There are 3 ways to turn a row about zero (a turn may also mirror it). The second row of each pair is the first, turned, with some noise. The first 27 pairs use one turn. New pairs use 3 turns, one after the other, and a turn may come again.
Some pairs, each with its turns in order after it:
[-12.4   8.6   2.4   7.1  -9.1   0.9 -15.5 -15.3]
[18.1  2.5 12.3  1.7  7.8 13.8  3.7 -5.1]
K965

[ 10.1 -32.6  13.9  -4.1  -8.3 -17.4 -10.3  43.0]
[  9.5 -41.8  -4.5  -2.0  -3.9  26.8   5.5  34.1]
K5

[-9.4  2.2  1.0  9.9 43.0  5.9 29.5 -1.7]
[ -1.6 -41.2  -1.6  10.3 -12.6  -9.2  28.7  -5.7]
K752

[-27.9  -5.0  -5.2  42.1 -34.6  -0.5  20.6  -1.2]
[ 36.9  28.3 -10.1 -38.7  17.2  -0.4   1.3  14.4]
K5

[ 22.7   6.5  -9.2  10.2 -20.8   2.9   3.0 -20.6]
[ 14.9  -6.8   2.7  33.3  -7.8  -4.4   0.4 -12.1]
K965

[ 24.0  -8.4  33.4   3.2 -27.8  -6.8  -5.4 -22.3]
[-4.2 26.8 -6.6 27.2  9.1 23.5 -8.3 31.2]
K5

[-26.7   5.5 -27.1  21.3  11.2   0.7  -9.0 -10.4]
[ 12.7  32.8   2.5 -12.0  10.6   3.2  10.4 -26.0]
K965

[  4.2 -23.4   8.6 -13.9  -7.8  10.2  -7.1  11.3]
[ -8.6  -4.2  -2.7   6.5  18.1  -5.1 -11.4  24.3]
K965

[ 3.4  0.3  1.9 14.9  7.8 10.3 20.2 -1.0]
[  6.4   6.2 -10.4  -9.7   5.6  10.0 -11.6 -17.9]
K5

[ 0.0  0.2  3.8 -5.5 -3.8  6.8  8.0 23.0]
[ 5.1 -3.5 20.9 -5.7 10.9 -9.1  0.1  0.2]
K752

[ -0.3  -7.9  -3.4 -19.8  -2.2  -8.2   0.4   2.2]
[ -3.1 -12.8  -6.2   7.3  -4.2 -11.6  -3.0  10.8]
K5

[ -0.2 -12.8  -0.3 -23.8  16.8  10.8 -14.2  10.8]
[ -8.4  -1.2 -21.9 -10.1  18.9   2.2   5.3  21.3]
K965

[  2.5  -7.2   5.2  11.6 -19.5  -5.6  10.2   4.1]
[ 11.3   2.3  -0.4 -18.8   3.8   2.1  -3.2  16.0]
K752

[-4.3  1.1 -0.5 -1.8 -4.5 19.0 15.1  7.5]
[  6.4  -1.5   3.7 -11.4  -1.4   0.1 -22.7  -5.1]
K5

[-17.8  22.1  -0.6  17.6   9.2   6.8   0.1  -4.9]
[ 11.3 -11.2  -1.3   6.8  -5.3  21.8  12.5 -16.8]
K752

[  4.5   6.7   2.6 -20.0   6.3   3.0  38.8  32.2]
[-49.9 -17.2  -7.2  -9.6 -11.3  -7.2  -6.7  -5.1]
K965

[ -0.8 -12.1  -1.6   7.8 -27.4 -24.4  -0.5  -7.4]
[  4.5  15.2  22.2  21.4 -15.1   3.2  -5.0   8.9]
K965

[  7.8   6.2 -18.7   3.5  11.1 -36.6 -11.4 -12.6]
[ 15.4  25.0 -10.7   4.7 -30.0   7.0  17.4   2.1]
K965

[ 19.2 -14.5   5.5  43.0  -6.0   3.9   3.7 -21.9]
[ -0.6   1.0 -34.2 -26.0   3.6  14.5  25.5  17.1]
K752

[  8.4  19.7  18.3   7.5  15.9 -30.9   1.1  -7.0]
[ 30.9   0.5 -23.6  13.2 -13.8 -16.6   9.4  -4.1]
K752

[  9.7   3.6   2.4 -31.3   2.4   6.0 -10.8  10.6]
[-11.9  18.4  16.1  12.2   0.6 -18.9  -6.4  -8.8]
K752

[ 28.8 -22.9  -1.6   8.1  18.3   0.1   5.2 -24.8]
[ -2.3   9.5 -29.9  22.7 -13.8  20.0   0.7 -16.0]
K5

[ 12.0 -22.6   0.1  -8.3  20.0  -0.8   5.3  43.0]
[ -5.9 -15.6  14.7   3.1  33.8 -37.2   3.3   3.0]
K752

[-11.7  25.3   0.3  20.5  14.2   5.8 -18.6  38.3]
[  4.1   4.8 -16.8 -35.4  -0.5  20.6 -31.6 -18.0]
K965

[-43.0 -11.1 -15.9 -12.9  10.5  -3.5  43.0  28.0]
[ 27.7 -36.3 -15.7 -27.4  14.8 -34.8 -17.9 -10.8]
K5

[-11.6   2.6  -5.9  -2.2  -1.1  43.0   3.7   0.4]
[ 17.3   8.6  21.2  -7.4 -15.9  -6.3 -25.3 -16.9]
K5

[  7.5  -9.6   8.4  -0.5 -30.8  -6.6   9.7  -5.9]
[  6.1  13.7   1.4 -20.9  -5.1  -0.4 -10.3  22.2]
K752

New pairs, each followed by its turns in order:
[ -1.9   2.3  -6.3 -26.0   6.8 -27.3 -14.8   6.1]
[  1.7 -10.2  -3.4   4.5   5.7  21.9   7.6  32.8]
K965 K5 K965

[-7.3 -9.0 -6.5 -0.7 25.0 14.8 16.1 16.0]
[ -1.4  17.6   0.2 -32.6  -1.1   8.8   5.1   8.9]
K5 K5 K5

[ 26.2 -18.5   7.6 -31.3 -15.0 -10.8  35.1 -15.4]
[-31.6  -2.7   7.2  -5.5   5.0 -48.7   7.1 -19.3]
K965 K5 K752

[-3.0 -4.4  4.0 -1.6 -5.0 -3.7  0.2  4.5]
[-1.6 -4.9 -5.3  2.7  3.2 -0.6  4.8 -2.1]
K5 K752 K5

[ -8.7 -30.5  26.8  20.2 -12.7  15.0 -22.3 -10.2]
[  5.9   3.5   1.1  51.0 -12.6  -8.8  -8.4   8.0]
K752 K5 K5

[  3.7 -23.7 -20.2  10.5  15.6  18.5  -5.1  39.0]
[  9.9  -1.4 -32.2   0.1  37.4 -16.3 -10.9  14.6]
K965 K5 K5

[ 42.3   1.9 -15.4 -17.5 -15.4  27.0   2.6   3.4]
[ 17.1  36.9 -13.1 -27.3  15.8  20.7   7.4  10.8]
K752 K752 K752

[-20.6   9.2  -5.1   5.0   3.8  27.9  -5.3   1.3]
[ -8.5  -2.4   3.4  10.3   0.2 -19.0 -25.2  13.1]
K5 K965 K965

[-2.4 10.8  5.4 -2.3  2.8 -6.7 -1.2 -0.4]
[ 2.3  5.1 -8.6 -8.6  4.0  3.0  0.9  3.3]
K752 K965 K752

[-7.2 -7.4 32.0 12.2  9.9 -1.1 -4.2 13.2]
[-18.9  11.8 -14.5  -7.8  17.1   5.1 -22.8  -2.9]
K965 K965 K965

[-17.3   0.8   4.5  -7.8 -14.7  -9.3   3.8  -4.5]
[  9.5  -3.9  16.2  -1.0   3.1  10.8 -15.5   4.6]
K752 K5 K5

[ 1.9 18.4  0.4 37.5 -0.1 -0.7 -9.0 -5.5]
[  2.9  -5.7  15.1   9.4 -22.4  13.8 -23.1  17.7]
K752 K752 K752

[  8.0   5.1   2.3  -6.9 -21.1 -43.0  13.3  -9.8]
[ 19.8   2.2 -19.8  34.4 -11.8  15.5  19.2  -1.9]
K5 K752 K5

[  4.6 -10.2   0.5  -5.8 -10.1  -3.9  -4.0   4.5]
[-3.8 -8.8  1.8 12.4  4.2  1.4  1.9 -6.9]
K5 K752 K5

[ -9.8  10.3  11.8  22.6   6.4 -23.8  13.2 -43.0]
[-11.1  32.3 -26.7   5.1  -4.6 -31.4 -20.4  10.2]
K5 K965 K5

[ 17.5 -10.0  -1.9   8.2 -30.0 -22.8   3.5  -0.7]
[-14.5  13.8  33.8  -5.4   9.2   2.4  -7.4  15.9]
K752 K5 K965

[ 36.5   3.0   9.7  18.2 -12.4 -12.2  27.4  -0.7]
[-23.7 -22.1  25.2 -14.0 -28.2   0.9   1.8 -11.6]
K965 K752 K5

[-31.6  18.4  11.5 -34.5  -9.8  11.6 -18.3  35.2]
[ -4.9  -6.7   6.1   4.7  -8.2  17.7  60.5 -13.0]
K752 K5 K752

[ -0.9  18.7 -17.5  -1.0 -23.5   7.6 -34.1  -3.8]
[ 32.3  14.1  -7.0   8.3 -25.2  17.5  14.0   7.1]
K752 K5 K752

[  6.0   0.7  43.0  -2.9  -6.7   7.7  -8.4 -12.1]
[ -8.3  25.4 -14.4 -12.1  -8.9  20.1 -20.4  15.9]
K965 K965 K965

[-13.1 -25.4  14.8   4.3   6.5  14.6   5.8  -6.4]
[  2.1   2.3  27.8  -4.7   3.7  -6.2 -22.8   3.1]
K965 K965 K752

[ 14.8   0.1  -8.3  -2.5  11.3 -12.9  -0.5  11.2]
[ 16.4  -2.6   1.8  -4.0   9.8   1.5  -1.8 -17.0]
K965 K965 K965

[-2.7  1.6 -8.1 11.2 18.0  4.0 -1.3  7.3]
[-13.7  15.0   3.6  -0.1   7.9  -2.2  -6.4   2.0]
K752 K752 K965

[17.3  5.1  0.6 -8.4  0.8 31.8 27.8  4.6]
[ 30.6 -17.3   3.6   4.9  23.8   3.7 -18.3  11.4]
K752 K965 K5

[ -3.8  -6.4  -1.2 -14.6  30.5  41.5   0.6   2.6]
[-12.5  16.1  17.3 -40.4  12.4  19.3  -6.3 -12.7]
K5 K5 K5

[-0.5  0.8 -6.9  3.2 11.3 43.0  3.2  2.3]
[  5.7  -8.9 -10.3   1.8  -2.5 -34.1 -24.9   5.4]
K5 K965 K965

[ 43.0 -12.7   2.4  -3.8   3.0  -0.1   1.9 -16.7]
[ -6.0 -15.5  25.5   1.0  23.1   8.3   6.4 -26.2]
K752 K965 K965

[ -8.5   4.2  -0.9  15.8  15.5 -15.7  25.0 -28.7]
[-12.2  -0.2 -13.1 -19.3  16.9  26.8   7.6  24.0]
K752 K752 K965

[ -3.2  20.8  -1.6 -11.4   0.2  29.8 -15.2  20.1]
[  7.8  -5.3  16.2 -41.3  -2.4   2.7   3.7   3.5]
K752 K752 K752

[43.0 -3.3  8.9 -2.0 24.1 -5.6  5.3 -0.5]
[-16.4  25.9 -18.6  -7.2  17.1  -2.7 -29.4  10.1]
K752 K752 K752

[ 34.5 -28.8  25.8  -0.2   5.3 -19.6  -4.0 -23.4]
[ -5.5   5.9 -15.9  24.5   2.8 -50.8 -10.3 -18.4]
K965 K752 K752

[ 13.3   5.2  17.7   0.5  -0.3 -12.5  37.1  15.9]
[-19.9   4.1 -29.6  -8.8  -8.7   3.9  19.9 -20.9]
K5 K965 K965

[ -4.4  18.6   0.6  -0.8   3.3  16.8   1.9 -24.7]
[ 18.0 -12.8 -12.7  -5.6  -3.7 -15.8  -9.3  15.8]
K965 K965 K752

